The first 8 rows are patterns. Each new row is the sum of 2 different patterns, raised or lowered, with some noise. Before adding, each is slid sideways (what falls off one end comes back at the other), maybe read backwards, and multiplied by a number that may be negative. Names go in the order of the patterns.
Some rows, each with the names of its patterns after it:
[ -9 -25   2  29   2  -2   1  20  10   8  13  19   3 -21  -1  26   7   9
 -21  -3   2 -11  -2 -27   1   8   1   5  -2 -13  24   1  -7   6 -10  -2
 -31   2  -3  -2  29]  (6)
[ -3 -13 -11  21  -1 -18 -10   1   5  14 -29 -15  31   1 -17  12   6  -1
  -3   5 -12 -12 -10   2 -16   0   4   7   1  12   0   5 -16  14  -4  -1
  -1   5 -12   3  -9]  (2)
[  2  -1  -7 -31  -1   3   9   3  -2  -4   3   8  -2  -4   3   9  -6  15
 -23   1  -1  -1   0  -1   2 -24  16   0  23   0 -31   0  -4  15   1   3
  -2   1  -9 -18  -5]  (4)
[ -4   0   7  -8  10   6  18  10  -1  -3 -13 -25  27  -9  -4 -13  -3  -1
   8   4  -6   9  -4   1 -17  15 -31  -3 -31   4  -3  21 -11   8 -14  22
  -1 -13 -29   3   1]  (0)
[  9  17  -7  -2  22  12   5  -7 -21 -11   9   9   6 -16  10   4   5   8
   3 -10   1  31  14 -12   1 -11  -5 -10  21   0  12  -4  -5   3  -4  -8
 -18   0   1   3   8]  (7)
[  4  11  14  10  -1  11  18 -12   4  -5 -25   3  11  14  -5 -18  -9  -4
   4   2  -3  -1  -2   2   1  -7 -31  -2  25   2  -2  -3   4 -10  -2 -17
  -2 -17   9   1  24]  (1)
[-18 -26  -4   0  -6  -4  13  -2  24   5  11   0   4  -4   0  -8   7   0
  -7   4 -14 -22   0  17  -8 -18  -6  26  -8 -31  -1  -2   6  20  27 -12
  10 -31   2  -8   5]  (3)
[ -5   2   0  -2   4  31   7  -2  16   8  -4  22   2  31   6   0  -1 -13
  17  -4  -7   7 -10   4   1   6  -3  -3  -7   5   1   1 -28  -4 -13   3
  14 -11  -5  -1   1]  (5)

New rows, each followed by the names of its patterns:
[ 26  -4   5  13   6 -20  43  32  13   5   6  22  21   4 -20  20  21  17
  26  18  37   2  11  35  25   7  16 -13   1  12  20  14  -7  22  27  15
  27  23  11  10  44]  (2) (7)
[-15  -8  44  -5 -13   7 -13   5 -34  10   1   2  26   9 -32  10  30  17
   4  12  26  13  -3  17  12  -3 -25   8  25   9  18  -3 -14   7  22 -11
 -45  19  16   6  -1]  (6) (2)
[ -8 -10 -14  11 -23 -12 -20 -24  -5  -9 -15 -15  -3 -16 -27 -20 -11 -12
  12  -8 -12 -18  -1   2  -8 -17  -6  -6 -10 -28 -13 -21  16  -9 -39 -15
 -29   7 -14 -11  -5]  (4) (7)
[-21 -20 -33 -21 -24 -12 -14 -21 -56 -11 -13 -15 -26 -42 -49 -34 -39 -25
 -34 -25 -22 -39 -30  12 -10 -36 -47 -12 -35  -3 -46 -19 -32   7 -23  -4
 -37  -8 -29 -23 -37]  (6) (0)
[ 12  21   6   3  -3  11   3   7  -5  12  32  19 -18  16   0  14   1  16
   2  23   5  18  -3   6 -13   3  -2 -20   6  11  -5 -12  12  -7   6  23
   5  -8  -9  11  21]  (0) (1)
[ -2  31 -12 -40  -8  26  -3  -3  17 -23  24   1  18  -2   8  19  -7  -5
  14   4   3   8 -31 -18  -6  21  -7 -30   5  32  16 -25 -14   5  23  33
  34   1  28 -24   4]  (6) (3)
[ 14 -10 -28   4  22   2  -9   5   7  -3  -7   1  -2  -5 -24   5   1   2
   1 -19 -12   3 -16  -1 -23   5   7 -21  -3   6  -8   9 -10 -21  18  -2
 -31 -29   8 -17 -12]  (6) (2)
[ -2  -8  10  -4   1   7  -6  -8 -12  -4   3  -1 -17 -21  -6   2   2  -8
   1  -2  11   4 -10  -2   9  10  -2  11  -8   0  -2  -2  10  -2 -10 -19
  20  -3  11   0 -33]  (6) (4)
[ 28   8 -26  -2   8   0  30 -16   7 -12   9  10 -28  10   2  -2  -2  -4
   0  24   6  34   5   4  32  -1  -8  -6   3  43   3 -15 -11 -14   5 -20
  -5   8  -7 -22   1]  (6) (5)
[  9 -17 -14  -5   8  -4  -3  18   7   6  -6   9   5 -10   0 -12   5   9
  13   5  14  -8 -26   1   5   0 -10  -8  -7  -6  16  -5  -5  -1   5  22
  22  -9 -22 -14   6]  (2) (7)
[ -9 -16  -5   5  -1 -20 -31  -6   4   6  -9   3  -1  16   6 -13  -3  13
  14  -2  18 -13   2  -2  -1  14  -1 -12 -27  29  -1  20   1 -45  -1  -9
  17  -3   3   9  -6]  (6) (4)
[ -6  -4   2  -3  -5  30 -15  21 -18  -8  -6   2 -18   6  28   2 -11  -7
   2   4  32  14 -12   2  12  24  -1 -18  -3   1   7   1   1  -6  42   5
 -18   1 -16  21 -16]  (4) (7)
[  2   3 -13   2  -5   0  -3  29   8  -3 -28  15  -8   9 -42  -1 -15  29
  11  20 -19  13  -3  -3  -9   3  -8  -7  21   6   9  14  11 -29  38  12
  23   4 -11 -19 -17]  (0) (5)
[  9  -1  14   8  14  19  15 -20 -25  19  12   1  -1 -15   1  -8  21  -4
  -3  10   7  21  12   2  -1 -13  -8  10 -14  -1  -4  -9   9   9  33  11
  -4   4  18  13   0]  (6) (7)
[-12 -10 -12  15 -15  -4  -3  15   6  -4 -12  29   0  26   7   8  -8 -42
   5  10 -10   5 -39  -9  -8 -15 -14 -38 -16   2  -9  -5 -38 -25   1  -7
  -4 -15 -24 -13 -38]  (6) (5)
[  0  -2   2  -3  13  -5  -2 -24   5 -10  -6   4 -17  11  26  24  -6  16
 -13   3 -10  18 -27 -26  -9  -1  -8  41   2 -31  -2  25  23 -11  -4  10
  -5  -2  12 -14 -13]  (7) (3)
[ -3  10  19  11 -17  11   8  10   2  25  -3  21  10  28   3  14  -3   6
 -11   1  -5  -1  -9   1  13   5  16  32  -8   3  25  -1  -4  25  15   7
  -1  -5   8  25  -2]  (2) (1)
[ 27  27  16 -12  18  25  15 -11  17  37   4  19   5   1 -13   9   2  36
  14  17   8  25  32  12   5  13  15  -1  10 -21   6   2  14   8  13  10
  18   7  11  14   8]  (4) (3)
[ -2  28   5  11  -7  12  27  25   5  18  -6  18   8   5  -5  10   6  -3
   0  12   2  26   9 -11  22  13   8   5  18 -19   2 -18  10  24   5  11
  -8   3  22  15   5]  (4) (0)
[  3  12  14  17  16  23   9  19  17  15   8  11  27  -3  11  21  15  27
  14  30 -13  24 -13  17   6  -3   3  20   4  -6  23  11  24  37  10 -21
  -5  16  31  16   2]  (4) (1)
[-26 -31 -32 -25 -26 -21 -21 -15 -31 -21  -4 -36 -16 -39 -22  -6 -20 -18
 -28 -26 -24 -21  -6 -15  -3 -20 -31 -16 -15  -2 -22 -21 -29 -24 -20 -21
 -43 -31 -20 -30 -29]  (4) (5)
[ 19   4   2   0 -17   7 -19   8  -6 -13  -4  -1 -27  15   5 -10   0  -1
  14   3   8  13  -9   1  14  19  22   6  -2  -4  12   6   1  -4   4   1
  11  -7   7   7   3]  (4) (5)
[  7 -20  18   0  21  13 -23  -1  -3  19   7  12  -8   0   8 -11  -6  11
   6  -1 -23   5   4   8   3   4  -5   7  13   5   1  12  12   1  12 -11
   5   3   3   7   0]  (2) (4)
[-17  -3   5  -6  -9 -19  -8 -15 -32 -16 -12 -15 -12 -14 -10  11 -16  -8
  -2  -4   1 -22 -29 -34  -8   5 -12 -33 -16 -16 -16 -20 -13 -17 -14 -13
  -7  -5  -7 -36 -15]  (6) (7)
[ -7 -11  -1  13  -5  -9  -3  -5 -19 -51   3  -8 -18 -11 -15 -17  21  -6
  10  -8  -8   8 -28 -32 -21 -16   7 -22 -31 -24 -13 -19 -34  -7 -12 -12
 -49  -4  -4  -4 -58]  (6) (0)
[ 12  -5 -15  17  -6 -17 -13  10   4  16 -25 -14  26  -1 -17   1   4  -1
   0   7  -6  -2 -12   0  -3   5   6   2  -9   4   4   8 -10   4   2   1
   1   8  -9  -3  -7]  (2) (7)
[ 45  36  -4  15  42  24 -12  35  26  22  42  21  -3  16  37  27  11  25
  42  37  30  43  38  31  -4  35  40  29  30  13  12  27   8  20  -6  15
  47  24  12  14  16]  (6) (2)
[ 10   8  17  16  12  13  21   9   7  28   2  31  11  11   9  16  15   0
  18  12  23  19  -9  17  13   9  20  14  11   9 -13   0  -6  16   7  -2
  -4   7  -6  14  15]  (4) (5)
[26 14 28 31 37  9 27 18 29 20  2 31 33 45 23 -4 29 43 41 34 33 39 30 30
 28 46 30 15 18 56 13 26 29  5 26 19 33 10 37 45 31]  (6) (4)
[ -2  10  17   3  -9   3  12   9 -12   3  18   7  -2   7 -23 -11   6  -4
  16  -1   6 -16  20  14  18   2 -15   4  -7  12  -9   0  -5   1  -5  -9
  -2   6  -3  -3 -15]  (4) (3)
[ -7 -18   6   9  16  -2   0   9  12   8   8  -3   9  -8  -3  15  -3   1
   2  12  27  14  17  -1   5  17  -2  14  39   7  -1   4   9   2   6   7
  -6  -1  17  10 -10]  (7) (5)
[-14 -32 -15  -5 -35 -38 -31  -6 -26 -37 -15 -29 -35 -26 -44 -13 -20 -50
 -18  -8  -1 -20 -14 -23 -24 -23 -25 -23 -19 -28 -27   2 -12   2 -13 -20
 -25 -22  -8 -29 -26]  (7) (5)
[ -6   2  -4  -5   7   3   2  -4   4  13   0 -13   9   3  10  10  10   0
   7   6  -3  -9   2   0  -6  18  22 -18  -2   5   3  24  11  -9  16  18
  11  11  15  10   5]  (2) (1)
[ 21  18  28   8  14  26  34  16  12  26   8  35  21  17  18  12  17  18
  40  12  28 -10  22  45  24  24   8  16  16  24  15  27  34  31  11  32
  26  57  19  18   4]  (4) (0)
[-16 -23   4  -9  47  15  -5 -17   2 -17  -3  26 -12 -21  -6  16  -1 -25
 -17   7  19  -1 -17 -12  -1  -3  -1   7  11  18  23  10   3  -6 -29  -6
 -16 -40 -29   4 -19]  (1) (3)
[-17   0  -7   6   4  -9  -6  -2   0  19   3  -6   1  -2   4   1  -3  -9
   0  -3  -2  -9   0 -12  10 -13  -1   5  -6  -9  -6  25 -18 -15 -19  -4
  23   6  12 -18   1]  (4) (3)
[  3  -9   6   7  15  11   5  16   4   2  -4   1 -15   1  -7  32 -23   1
   2   4   2  23   3  17   2  19  14 -20   4  22  -1  -4  -3  -1  25  21
 -34  11  17  -8 -17]  (2) (0)
[ 2 13 -1 21 14 30 12 28 26 15 11  9 27  5 19  7 -5 16 24 24 12 -5 10  8
 15 23  6 13 12 18 29 10  1 11 36 23 12 15 31  9 11]  (1) (5)
[-24   7 -15  32  12  13   1  11 -14 -28  20  11  -5  -8   7 -15  11   3
 -28  -7  15  -7 -12   1   0  -2  10  18  13  16  13   9  -8 -11  -2 -16
 -21 -20  18 -20   4]  (2) (3)
[  8 -19  -8  15   9   5 -18  31  10   4 -25 -22  32  20  -4 -35 -24 -26
   4 -30  15 -12  -8 -26   9  37   1 -27  -6  -9   2   1 -26   1 -12  20
  -8  -8  -5  -1  -8]  (6) (3)
[32 35 42 29 33 33 16 32 41 38 21 13 36 35 30 49 30 25 45 39 36 35 34 30
 12 16 26 40 32 29 31 29 52 17 35 27 32 24 49 64 34]  (7) (1)
[ -6   0  -5 -18 -10  -4  15  16   9 -10  25   3  -3  -2  -2   5  13 -13
  -1 -15  18  -9  -5   8 -11   0  -8   0 -10  13 -23  -6  -3  -2 -19   6
  -9   7   4  -7  -5]  (0) (5)
[ 14  -6  -6   9  13  14  11  21  12   8 -15   8  34   8   8 -13  20   6
   7   8  -5   7 -13  19   0  14  19  -1   4  14   9   8   6  -2  13   5
   7 -15  -5  10  11]  (6) (4)
[22 19 27 38 32 42 15 19 32  5 45 40 34 34 39 38 38 49 34 31 23 24 16 41
 16 33 29 35 53 51 45  6 30 43 31 34 51 32 32 34 30]  (1) (5)
[ 34   0   6  -6  19  25   6  -1   5   7   5   2 -36  -6 -10   1  -6   8
   1  16  -6   9   2  -4   1  19  -5 -23   2  18   0 -33  14  26   3  15
  -7 -25 -33  13   0]  (1) (3)
[  3  13  15 -22   6   5  10   6   7  -4  -4   5  -4  14   0  13 -15  25
   4  27  -4   0 -16  11  -7   8 -16  -4  19  23  -1   0   4   1  -5  15
 -13  -5 -23  -7  12]  (4) (0)
[-22 -21   3 -14 -29 -25  -9  -7  -9 -38 -25  14  -3 -21  -6 -11 -15  -9
 -12 -22 -22 -22 -12 -20 -12 -19 -11  -6  -3  -8  -6 -20  -9 -14 -16 -11
  -6 -22  -8 -16  -7]  (2) (7)
[-13   4  -7  17  -1   2   7  30   3 -22  14  -7   8  -7   9   6  17  -1
  15  -3   2 -21  -7 -10  -9  10   6  -8 -16  15   7  11  23   0 -10 -12
  -3  19   9  23  -2]  (4) (1)
[ 12 -10   9  -9  21   3  -2 -22   5  -9  -1  12   8   2   1   8  17  11
   2   0  -8 -28  30  -7   3  -7  -2   2  12   7  -4   9   0   7 -10  14
 -35  -4 -24   6  -2]  (4) (0)
[  3 -27  -3   5 -15  -3   2  -6  -5  15  -1  -1 -16   1   9  30   4   8
  -7 -13   8   3  -2  -4   7  15  -1 -15  -8 -32  -6  -3 -12  -9  12 -23
   6 -38  -8 -17  -3]  (1) (5)
[  6  21   7   5 -15 -11  12   0 -15 -22   2  16  23  17  -4 -11  14  19
  -8   6  -5  -3 -17  15   1 -22  12  10 -12  15  27  15 -13   6   7  14
  14  10  19  14   7]  (6) (7)
[  9  -1   3   5   5  -6   8  -7   3 -21  -5 -13  -2 -10   4  -6  -2  -9
  19  -7 -24  -8   0  -7  -3  -8  -7  -8  -6   2 -10 -23 -10   7   6   5
 -32 -13  13 -11   2]  (2) (1)
[-36  26 -19  -9 -20  -2   3 -14   3 -23  -9 -33 -17 -31 -18 -30 -18 -16
 -12 -18 -17 -23 -15  14 -14  -6  -2 -11 -14  -3  -4 -10 -37 -10  -6 -13
 -14   4 -32 -54  -9]  (4) (3)
[ 37   7  10  18  17  36  21  10  34   5  26  19 -15  10  13 -18   3  18
  32  12 -15  24 -25  46  54  16 -17   9 -16   3  19  -3 -12  -8  11   9
  10  -1  -7  -1   4]  (6) (3)
[ -1 -25  10  -9   8  13  23   9  10  18   1  14   2  35  -6  18 -19 -18
  -7  -4   2  45  21 -17  -5  20  16 -19  18  35  18   8  21  13   1  29
   6  15 -10   4 -17]  (1) (3)
[-31 -14   7  -5  -3 -11  -6 -28 -10 -18 -24 -24  -4 -42 -39 -21 -19 -29
 -10 -23  -3 -23 -16 -42 -20 -44 -11 -28 -21 -24   5 -32 -14  -9 -14   5
 -28  -3 -29  14 -28]  (0) (5)
[ 21   0   8 -15  -3   7 -17  -4  -6  -6   1   2  14  -5 -23  -5  -2  -7
  -6   0  27   8   3  -6  -3   1   3  10  10   0 -23 -19   7 -12  44   9
 -24   8  -5  31   0]  (4) (1)
[-13 -19 -29 -22 -27 -19 -22 -31 -28 -33 -21 -26 -25 -34 -19 -26 -21 -14
 -20  -4 -13 -24 -20 -10  -9 -23 -51 -25   2 -16 -17 -36 -29 -38 -13 -24
  -2 -31 -17  -7  -4]  (7) (3)
[-21   9   9 -12 -41 -10 -12  -3   5  17  -3   1 -32  -7 -10  17 -20 -29
 -18 -11 -11  -8  -2 -15   8  -2  -3 -15  -2 -22   9 -15  -3  -8 -14  -5
 -20  -7 -21   3 -31]  (4) (3)
[  9  -9   4 -10 -10 -12   5  -2  20  -1  -4 -12 -12   3 -13 -12  -2 -29
 -12  -8   7 -16  -6 -18   6 -10  -6 -41 -12 -32   2  -8 -14 -13  -5 -11
  -9  -3  -9 -11 -13]  (0) (5)
[ -8  -6  29  -1  -4 -46   8  38  -2  10 -21   8 -11   1  -4   8   0  17
 -11  -3  -9  24 -10 -11 -12  10  -3  10   5   1  -7   3  -5 -18 -10  -2
  16 -36  12  26 -19]  (2) (4)
[  4 -24   1   5  11   3  -6  -3   9   8   8  15  31   5   0 -16  16  31
  -4  26   1  10   8   6  -3  -6  14 -18  35   1  19   9  12  19  16  10
   6   8   4  16   0]  (4) (3)
[-28 -17  -9  -1 -21  -8 -24  -5  -8 -12 -50  -9 -21 -11 -28 -13 -11   1
 -17 -21  -3  -7 -14 -17 -18 -13   2 -30 -22 -14 -21   0  -5 -10 -14 -20
 -13 -15 -16  -5 -13]  (2) (0)
[ -1  -4   0 -13  -3 -18 -31 -16   1 -13 -27  -8  -2 -22  -4 -15 -12  -9
  -4  -6  -3  -9 -17 -20 -11  -2 -23 -15 -15 -11 -16  -4  -3  -6 -13 -13
 -11 -10 -18  -5 -24]  (2) (7)
[46 46 23 27 13 18 18 36 25 28 18 25 50 22 -4 10 23 26 22 35 30 47 20 36
 30 30  6 15  0  4 20 30 17 -2 39 21 30 47 22  7 12]  (7) (1)
[  2  10  12  23  -3  10  19   8  14  24  11  12  12  19  20  25  18  12
   9  23  13   8   4   7  -2   1  20  10  25  -8  22 -12  33  42  19  24
   0  -5   8  32  10]  (4) (3)
[26 16 35 12 40 25 30 17 26 26 33 26 33 34  5 23 38 29  6 15 12 37 30  0
 11 35 -2 15 23 25 25 23 34 35 18 41 21 19 14 24 15]  (2) (5)
[  4 -20  -2 -25  12  -6  -8  -7 -15  -4  -4  13 -15  -2 -18   0  -2  -7
  -9 -11  -3 -15  -7 -13  -8   6  15  -9  -5   4   0   8   1   1  -1  -5
  -2 -11  -1 -14  18]  (6) (4)
[  0 -18   9   0   7  -4 -15   3  11 -14   7  11  25   5  -2  -1  27   9
 -21  -9  27   7  -7  15 -44   1  -7   5  -4   0  22 -29  12   5  22   8
 -23 -20  -4   5   3]  (6) (4)
[ -3  -1   3 -13 -22  -6  34   0   6  -9 -14   0  -1 -12  -6  -9  -1  -3
  11  -6 -26  -2   3 -19  -5   8 -30  -3 -35 -23  -3   2  14 -22 -10  -3
 -12   6  -7  -7 -10]  (1) (5)
[ 13  17  -2  13  13  25   9  -7 -22  -5   9  26   1  15   7  29  16   4
 -24 -12 -26  14 -19   1   3   7 -10  20  12   9  21  -9  -5 -11  36  -5
   0   7   3  15  27]  (0) (1)
[-25 -32 -14  -8  13 -16 -37 -17  -1  15 -14 -16 -14 -21 -20 -15  -3 -25
 -36 -23  -4 -30 -17 -31 -22 -23 -26 -15 -25 -19  -5  -9 -36 -17 -39 -15
   7 -39 -19 -40 -20]  (6) (4)
[ 11  19  19  28  20   8   0  -2   8  15 -10   1   6  11  17  24  13  22
  17  16  17  15  -1  10  -2  15  17  19  18  14  16 -11  26  17  11  -5
  14   6  11  13   7]  (0) (7)
